The same things were measured in two ways. Each way mixes the same 13 hidden numbers, adds some noise and spreads widely along 7 directions of its own, which tell nothing about the thing.
Some things both ways: the first way, then the second way.
[ -4  -4   8   6   7  -2  23  15 -19  11   6  -4   6 -20  20   0  16  20
 -22   1  16   6  15]
[ 43  16   6  -1 -19 -29   9 -22 -11   0 -14 -24 -14  -8  31   8  -2 -29
 -21  -4 -29  -6  39]

[-31  -4  32 -19  19 -31  21 -13 -16 -13  -1   1 -10   0   3   3 -12 -26
  -2  21 -13 -29  13]
[  5 -24   5 -34  36  -5  -5  -7  10   6  -7   5  -5   8  -7  15 -27  18
  -5  26  14 -29   1]

[  7 -27 -36  33 -11 -18 -17 -13 -14   4 -23 -48  -7 -15   2 -11   6   8
  30 -19  23  12 -19]
[ 13   7   3  -8   2  -8   0   4  -9  17   2  -8  17  -4  -6  -1  -1  -7
   4  22 -14  -5   3]

[ 15 -25   3  10 -12   1   5 -11  20 -15 -27 -10   7 -16 -14   7   0   9
  11 -20 -17  12 -16]
[ 12  11   4 -17   7  -5 -12  21  -2  19  10  25 -16  17   5 -15 -22  -7
 -22  -6   0   8   1]

[-32  -4   8   7  11  -6  36  20   1  14 -16  10 -17 -12   9  18   9  11
 -16  -2  -1 -11   9]
[ 16 -11  11 -16  16  14  15 -10   4  19   4   3 -16   2 -14   2 -17  22
 -14  25   7 -22   6]

[-28  -1  28   2  -4   8  33  33   0  -2  -7   5 -14  11 -16  36  19 -13
 -13 -33 -18  -9   3]
[ -4  10  -8 -10  23  15  12  24  27  21 -13  33  17   0  -9 -14 -44   7
 -13 -10  -6 -10   7]

[ -2 -17 -17  12   5 -26  26   9   8  -5 -15 -19  -3  -9  -2  11  -4 -22
  24 -30 -16  -4  -4]
[ -9  20  -4 -27   3 -19 -10  13  20 -14 -25   2  -5 -29  -2 -10 -13   9
  10 -18  -2  -8  16]

[ 19   5  11   4  -7  23 -14  12 -10   4   5  -5 -18  10  21  -2  36  23
   2  21  26  31  -4]
[-16  10 -18 -22  25 -44  16  22   3 -46 -31  13   5 -12  20 -17 -32  -9
  36  -7 -27  -5  11]

[ 13   7   4  13  15  -8  20  10  12   1  -7   8  16   0   3 -14 -36  -5
   8  -7  -5 -12   2]
[  4  29 -19  -5  -7  21  -2  27  52 -16  11   1   4 -20 -11  -2  12  13
  40 -12  12 -61 -19]

[ -5  -1 -16   6   7 -14  -2 -34  -6 -11   5 -17  -5   1   5   2 -18 -12
  -9  -3   1 -11   7]
[ 17  18 -11   4  16  -7 -22   2   5  22  -1  -4   3  -3   8   9 -22 -23
  11  13  55 -30   0]

[  6  10  34 -36  13  -3  11  17  28  12   2  16  13  -2   6  -8 -28   4
 -16  13  -4 -12  30]
[ 12   7  -5  -5   4 -20  -5  18  16   4  10  11  -4  -7  10  17 -12  -2
   2  -3  -3 -11  27]

[-15  -4 -31  22  16  15  22  -3  -3  20 -23  15   6 -14 -12  16   4  26
  -3 -30  12 -23  25]
[ 13   7   0 -10  25  31  -5  -2  -6   8  17   2  -1  12  -9   0 -18   3
  -2  16 -23 -19  -8]

[ -2  -8   6 -15   0  10  12  18   2  13  -3   5   3 -11  17   2   0  39
  -3   3  10   6   6]
[ 34 -19 -15  -8  15 -51  -5 -21 -21 -12  -5   0 -17  13  46  25 -34 -36
 -15   6 -31   6  25]

[  5 -23  10  -4 -26 -18 -10   3  15 -15 -16 -21   6 -17   5 -15 -11   6
  11  -6   3  19 -39]
[ 32  -9  15   3  -7  -5  39  -5 -18  37  -7   7 -17   2   5  -4 -12  -6
  -4  37  38  -3   3]

[-24  14  25 -50 -12  13  45  53  18  -5  13  25  11   3 -10 -10 -10  -7
 -27 -14 -47 -32  -4]
[  8 -17   3 -11  13   4   9   6  -1 -22 -14 -13  -9  -1  12  19 -25   0
  11  30 -15  -2   0]

[ 16   4  10  -6   0  -1  -6 -22   9 -22   2  -4  15   5 -36 -10  -2 -40
  16 -18  -7 -23  -3]
[ 10  19   9 -18  14  36  -8  14   6  23   7  12  12  -4 -30 -15   2 -12
  12   7  16 -32  22]

[-12 -27  14  -7   4 -37  24  15 -12   1 -15 -20  12 -23  -5  15  34 -19
   4 -11 -13 -13 -13]
[  4  49 -28  -9 -19 -11  33  19  -9 -31  -5  -9  -9 -23  16  -5 -20  12
  26 -25  -2  21  -1]

[ -2  -2  10  10 -18  25  18  18 -18   8   1 -11 -39  10   3  21  36  35
  19  24   6  29   4]
[ 24   2  -9 -16  25 -24 -17  15  33 -28  -9   6  -1  -4  14   3 -42 -11
  22  15 -16 -25   2]

[-15 -17   5 -42  -6 -27  -6  -8 -28 -26 -12  -4  30   9 -20   0 -23 -13
  -1  -8   5 -13  -8]
[  8   2  -5  -7  23 -17 -20 -12  -4   6 -18   3   9   3   7   1 -15  -5
 -32  15 -12 -12  21]

[ -7  -1 -13  11  31  -7  37  29  17  19  20   3   8 -16   1 -10  13 -18
   5  -9 -15 -29  25]
[ 23  44  13 -31 -24  -2 -38 -22   3  22   3  -5  16 -26 -14 -11  15 -12
 -32 -14 -22 -21  34]

[ -9 -12  -6   3  -1 -20  44   4  -7  -7 -15   7  24 -29  -9  17  14   0
   3 -37 -26 -15  13]
[ 36  16   6 -18 -16   0  26  -4  -6   1 -12 -14 -20  -8  16   7 -22 -14
  18   3  33  -6   5]

[-20 -21   5 -32 -20 -13  11  36 -23 -24 -23   4  16  20 -41  29  24 -14
  26 -16 -18  -8 -30]
[ -3  23 -40  -5  19   1   2   5  17 -21  -5  16  11 -13  -3 -15 -38  10
  19   4  -4 -24 -20]

[ 13  28 -14  18   8  14  23  32  29 -15   7   9  -2  36 -25 -19 -27 -44
  23   3 -38 -27 -20]
[  5  14 -10 -12  11  -6 -11  -1  16   6  -3   3   3   0  10   6 -12   3
 -18 -10  -2 -25   0]

[ -2 -15 -17  28  -6   0  13 -21 -29  -8 -32 -12  11 -28 -14   0  10  34
  18 -19  12  -2  -1]
[ 41   6  -5 -12  -3  14  19  24   8  31  20   6  17  42  18   6 -32 -15
  -5  28  37 -25   3]

[ -6 -16  -8  48  31   3  32   4  -6  16  -6 -15 -23 -22   1   3   6  -5
  25 -25  19  -8  27]
[ 49  -3 -11  14 -33  -6  42 -26 -30  38   5 -16 -31  14  43   6 -33 -12
  -7  11  25   4  25]

[ -5   1  26 -35   1  -4 -11   1 -13 -42  -1   3  17  -5 -21  -7  19  -7
 -19  35  -7 -12 -11]
[  8   8 -10  14 -20  23   3   5 -13  -4  38  24 -22   9   2  -3   1   5
 -21  41 -11  -7 -18]

[ 10 -23 -20  -6 -13 -22 -28 -11  -2  -9 -35 -30  13   2 -25  -5  -4 -12
  19  -6  10   7 -12]
[-19  31  -2 -17  25  -4 -28  22  19  -3  12  -2  20 -23 -30 -17   2  14
  26   7 -10 -32  14]

[ -6 -14  41 -29  -8  -4 -13 -21 -24   5 -28  11  11 -24  14 -12   6  50
  -1   9  34  11  19]
[ 34 -15 -17  -1 -10 -20  37 -25 -43 -20  -4 -44 -40   2  44  17 -30 -17
  39   5 -26  17  22]

[-26 -12  -7  -2  24 -23  -2 -44 -27 -22 -21  -3   9 -10 -24  -6 -27 -18
   6 -11  16 -35  22]
[ 11  -7   4   1   1  36   7 -28 -21  21   4 -17 -18   1   0   7 -15  12
  -7  26   4 -12   5]

[-10   5   7  -9 -10  -7   5 -13 -14 -17   1  -8   1   7 -14  -1   1 -15
  -7  -9  -3 -11   8]
[ 34 -12  15   6   6   6  -1  -9 -26  29   5   5  -7  16   3  14  -9 -22
 -49  29 -29  20  19]

[  2  13 -16   5  10  12  17  16  30  -1 -16  27  24   0 -20 -18 -31   1
   9 -17 -22 -33   2]
[-12  13  16 -25   5  18  30  19   3   9 -14  19  14  -3   2   2 -22  21
 -17 -10  -1  12  -1]

[  7 -22 -16  54  14  -1  -4  -6   1 -22   6 -71 -42 -15  -1 -18  -6 -37
   9   6   2  -5 -43]
[-22  47  -2  11 -28   4 -10  22   6   3 -21 -18   1 -27  27  -8  -3  -4
  -9 -28  15   8  33]

[-19  -9  26   9  20 -15  37  16  -5   8  -6  -3 -21   4   0   7  10 -22
  11   6 -21 -13  18]
[ 10  18 -11  -5 -21   3  16   4   1 -10   1 -21 -21 -18  15   8 -17  28
  17  -2  -2  12 -21]

Other things, the second way, with their names:
(80): [ 42  20  -8  -6 -18  18  16   5  -5  15  12   3 -11   5   0   8   5 -15
  -5  -4  30  -6  -1]
(578): [-20  30 -27 -10  12 -23  18  14  16 -36 -33  10   9 -39   2 -21 -27  13
  43  -3   4 -18  -3]
(516): [  2  -3  33 -52  34  -6 -23  10  21  19 -27 -10  21  -8 -18   2  -4 -15
  19 -11  13 -39  32]
(189): [-14  28   9 -26  11 -14  10  48  26 -32 -28  10  19 -28 -15 -22  -3  13
  31  -3 -24   2   5]
(362): [  7   2  -6 -31  -2 -24 -16   5  18 -11  -6   9   9  -8  -8  -5   1  11
  -7  18 -21 -23  -3]
(356): [ 18   0  -9 -26  25 -38  -5  -3  11   1 -16   0  -7  13  27   6 -30   3
   4  -3  33 -27  -6]
(103): [ 25  18 -38  12  -4 -16 -27  -4   2  10  12 -12  -5   3  35   2 -31 -25
  25   3  30 -35   5]
(430): [ -2  26   5 -20  21  15   3  21  32   1  -8  -5  24 -28 -38  -3   7  15
  20  -6  -3 -33  10]
(139): [ 22  30  -6  13 -18  13 -33  -4   7  12  21  -6   1   0  11  -5  23 -17
  -8   9  -6 -39 -24]
(384): [  8 -10  -5  -1   4 -27  33   3 -17 -19 -24   0  -7 -14  24  26 -22 -19
   0   3 -32  28  -1]
(418): [ 42 -20 -13 -20   5 -30  10 -26 -26  10   1  18 -22  28  24  13 -27 -16
 -39  16 -12   4   4]
(280): [ 13   1 -17  -2   3  19  -8  12  13  -7  25 -10  -4  -2 -10   5 -24  17
   9  27 -42  -9  -2]
(61): [  3  -2  -8  -4  28  -5  -5  31  22  -4  -1  36   1   0   0  -3 -35  -1
   9  12  -3  -3  -8]
(146): [ 10  11   4  -7  15  20  12   7  -6   1  13   8  -7   0 -20  -3   0  13
   0  23  -7 -11  -9]
(140): [  1  14  -8 -14  44 -42  11   3   3 -29 -22   4  -6 -20  14   4 -34  -3
  38  -9   2 -18   1]
(82): [ 15  19  -4   5  -6   1  26  16 -10  31 -14 -10  20  -4  15   6 -44  -8
   0  20  32  22   6]
(536): [ 12  -2 -33 -10  17  -8  19   4  19 -11  -8  -6   4  -8   4  11 -29   9
  25   7   3 -28   0]
(395): [ 19  -2 -15  -3  13  19  29   4 -21 -33  15 -13 -30  -6  -3  15 -22  12
  29   9 -40  20  -6]
(145): [ 23  20 -18  -2 -14  18  -5  -7 -12  -4   6  -3 -10   2  20   3 -13 -16
   1  -6   0  -7 -18]
(377): [ 42   1 -21   9  26 -37 -35 -46 -22  23  20 -14   3  15  25  27 -16 -45
 -27  16 -21 -31   9]
(65): [ 28  10  -7 -12  13   8   9  10   6  26  20   8  13   9 -11   0 -33  -1
  -4  19 -11  -9  -1]
(485): [-10  52  22 -23   5  10 -17  34  33  16  -4  28  20 -32 -37 -25   5  26
 -19 -10  13 -10  18]
(471): [ 30  34 -22   8 -14   8   1  16  24   0  23  -7   2 -18   6   3 -12  -6
  36   5  17 -34   1]
(325): [  7  -1 -22  -1 -13   4  14  30 -14 -12  16  29 -27  14   4  -8 -10  17
  -4  32   2  20 -38]
(299): [ 14  22   1  -1 -22  17   0   4   6  31  -8   0  18  -1   5  -6  10 -13
 -27  -3   1 -15  -6]
(381): [ 15  26 -31   3 -36 -20   6   6   3  15  19   5   6  -3  27  11  -9   8
 -13   8  18  -2 -28]
(109): [  1  -8 -11 -13  34   5  25  -9 -15 -31 -16  -6 -31  -3  12  -4 -35   1
  36 -10 -22  -8  13]
(273): [ 13 -13 -11 -28  23 -10  28   6   1 -43  -3 -15 -22  10  16  -4 -31   6
  64  30  -1 -39 -25]
(101): [ 17  15 -12  -7  12 -36  17  19  -3 -13 -18  -9  10 -10  22  -3 -39 -18
  42  10   5   4   9]
(16): [ 18   4  -4  13 -35  38  48  -6 -10  14 -11 -36 -21 -21  17  14 -11   5
  30  -5  11   6   0]
(289): [  3 -10   4 -16   4  -4  26  -9  -7 -39 -12  -8 -27 -16   3  -4  -5  10
  25  19 -38 -14  15]
(442): [-16  -4 -13 -20  18   8 -13   3  27 -44  -5  -1  -7 -16   1  -5 -12   9
  25   3 -49 -41   5]
(203): [ 13  10  10 -24 -11  35  -9   9  26  15  11  16   4   9 -13 -17  -7  16
 -21  21  -5 -31 -28]
(205): [ -6  10   7 -19  -9  16  33  27   1   1 -18   4  19  -5   1   2  -8  24
  -5   8  -2  20 -26]
(558): [  1  15   0  -3 -15 -20   6  -2   4   5  -9   7   0 -29  -2  -1  10   6
  -9   2 -16  -5   7]
(327): [  8 -11  32 -17  33   9 -26  -5  -3   6  24  20 -15  -2 -35  -2  30  -4
  -8  38 -21 -39  14]
(328): [ -7 -14 -11 -28  36 -30  -9   7   9  -4  -9  30   4   4   8   3 -42   2
   0  17  15 -27  16]
(178): [  2   5   9 -12   2   3  -5   2  -5 -12 -27   2  -4  -4  10 -13 -14 -10
  -5  26  -1  -8  12]
(160): [ 35   7 -28 -15  12 -15  14  14   3   9   9  18  11  26  -3  -8 -31  -6
 -27   9 -35   8  -1]
(429): [  6  23  10 -19  -9  13  12  -7   4  24  -1 -15  -2 -12   1 -11 -16  21
   4   2  17 -21   6]
(197): [ -5  15 -23  -8 -13   4   2  37  11 -11  31   8   1   3  10  11 -17   9
  20  19   2 -10 -19]
(344): [ -1   6 -12  -5   5  11   6 -15  -8  -1  -9  -4  -1 -21  -6   7  -4  10
  -1   0 -19 -10  12]
(168): [ 10   6   0 -10  14   2  -7  31   6   2   6  32   1 -10 -25  -8 -16  -8
  -1  18 -29  16  -2]
(534): [ -6  38   6 -17 -20   8 -16  -6   8  -6 -19 -25  -7 -38  -9 -29   6   0
   3 -21 -42 -16  46]
(479): [-12   1  22 -13  31  -8  33  30   7   1 -47  18   7  -1   6 -23 -35  17
  10  18  17  12  -9]
(420): [ -5   9  25 -24  -8  10   0 -18  -4  23 -43 -20 -10 -38   4   7 -21   8
 -18 -21  24  14  47]
(131): [ 14  23  -2 -26  -1  -8 -14  -6  -2  15   0   1  18  -9   7   9 -22 -27
 -17 -21 -33  -1  19]
(572): [ 35  33  -4 -11 -13 -10  40  24 -14  -4  -9  18   2  15  20  -8 -21   4
 -27  -3   9  39 -14]
(186): [ 16  -4 -15  23 -20   3  72  12  -7  16 -18  -9 -15   1  40  13 -47  15
  41  40  81   3 -56]

Some of these things the first way, each followed by its name:
[ -4  -5 -24 -22 -41  -5 -27 -26  -3 -17 -25  -9  18   4 -16 -30 -35  25
  23 -10   9   2 -10]
(82)
[  6 -19  -5  20  17  -8  27   9   8   9  -9  -5  -9   3   3   1 -24   2
  29  -2  -8  -1  -2]
(356)
[  9  -5   0   0 -29  31   5  24  -1  -3 -29   4 -16  22 -22  39  29  29
  23 -12  -3  32  -7]
(61)
[-20  -4  24  18  25  -6  49  11 -13 -17  12  -2  -3  -6 -19  -2  10 -33
   9 -10 -35 -31  19]
(203)
[ -7 -11  73 -33 -14   8  14  53  29  13  17  -7  -6  -7   4 -10  16   7
 -11  36 -16   0 -31]
(471)
[-13 -18 -17  17   5 -18   3  15 -10  -4 -21 -24 -13  -2 -10  12   8 -17
  28  -8   4 -11 -34]
(344)
[-13   9   1  -6   0   7  34  20  13  24 -13  18  -6  -5  -8  20  24   6
   2 -16  -9 -22   9]
(395)
[-15 -38   4  17  16 -19  31   9   2  -2 -14 -25   4 -25 -32  29  10 -38
  12 -48 -14 -28 -14]
(109)
[-25 -32  17  16  13 -27  28   6 -27   2  -8 -19 -15 -32  27  24  36  15
   3   0   3   4 -15]
(418)
[-20 -40  29 -15   6 -49  33  -5 -22   5   3 -16  31 -39   4   9  13  -8
  -5 -21 -14 -21   0]
(572)
[ 18 -10  -2  30  11  27  15  28  -5   1   4 -12  -4  12 -10   3  11  -4
   3  -3  -4   8  -9]
(139)
[ -5 -24  22   5   5 -16  -6 -35 -10  -1  -5 -15   4 -39  27 -36 -16  35
   5  21  25   1  -5]
(273)
[ -1  38 -13 -12  33   2  27   6  -6  16  20  39   5  17  31 -24 -20   3
  -1   9  12 -15  66]
(362)
[ -5   6  36 -41 -26 -12   2  -6  -5 -18   0   1   9  13 -17  20  27 -23
 -12 -15 -21   2  28]
(168)
[ -5  -1   7   8   2  11  30  31 -16  -4 -13  11  15   5  -5  12   9   0
 -13 -41 -11  -2   2]
(299)
[ 17  12 -12  29 -13  -4 -34 -35  -2 -16 -12 -20 -15  14  14 -57 -32  13
  46  39  14   5 -41]
(205)
[  1   7 -29   3 -23  -3  14  30  16   1  -8  -6  12  -2   6  -3  -7  10
   0 -32 -17   1 -19]
(384)
[ 18  -3  -7   7   8  18   8  23  13   8 -16   1  -5  -5  -9  25  33   9
 -13   2   6  13   2]
(327)
[-17   5 -26  16   9  -3  25 -12  -7 -17 -25   3 -22   8 -20  20  -1 -16
  24 -19 -16 -16  15]
(420)
[ 10  -5 -29  15  29 -14  34  21  26  21  18  -7  14   6 -21  14  -9 -50
  10 -31 -22 -30  32]
(140)
[  4  -1 -18  19   8   0  14  20  24  11   0 -13 -18   1  -6   8  13 -14
  13  10  -7  -3  -1]
(485)
[ -2  16  27   1  14  20   2   3  16   4  -8  28 -11   5   9 -30  -6  17
  -4  38  10  -5  16]
(429)
[-10  -1   8 -32  14 -22  17 -19   6  -8   3  19  24 -23  25 -15 -23   5
 -22 -15  -3 -17  28]
(325)
[-14 -12 -16   7   0   7  17  42   6  21  -1  -8   1  -3   7  19  14  16
 -25 -12  -3  -1 -10]
(377)
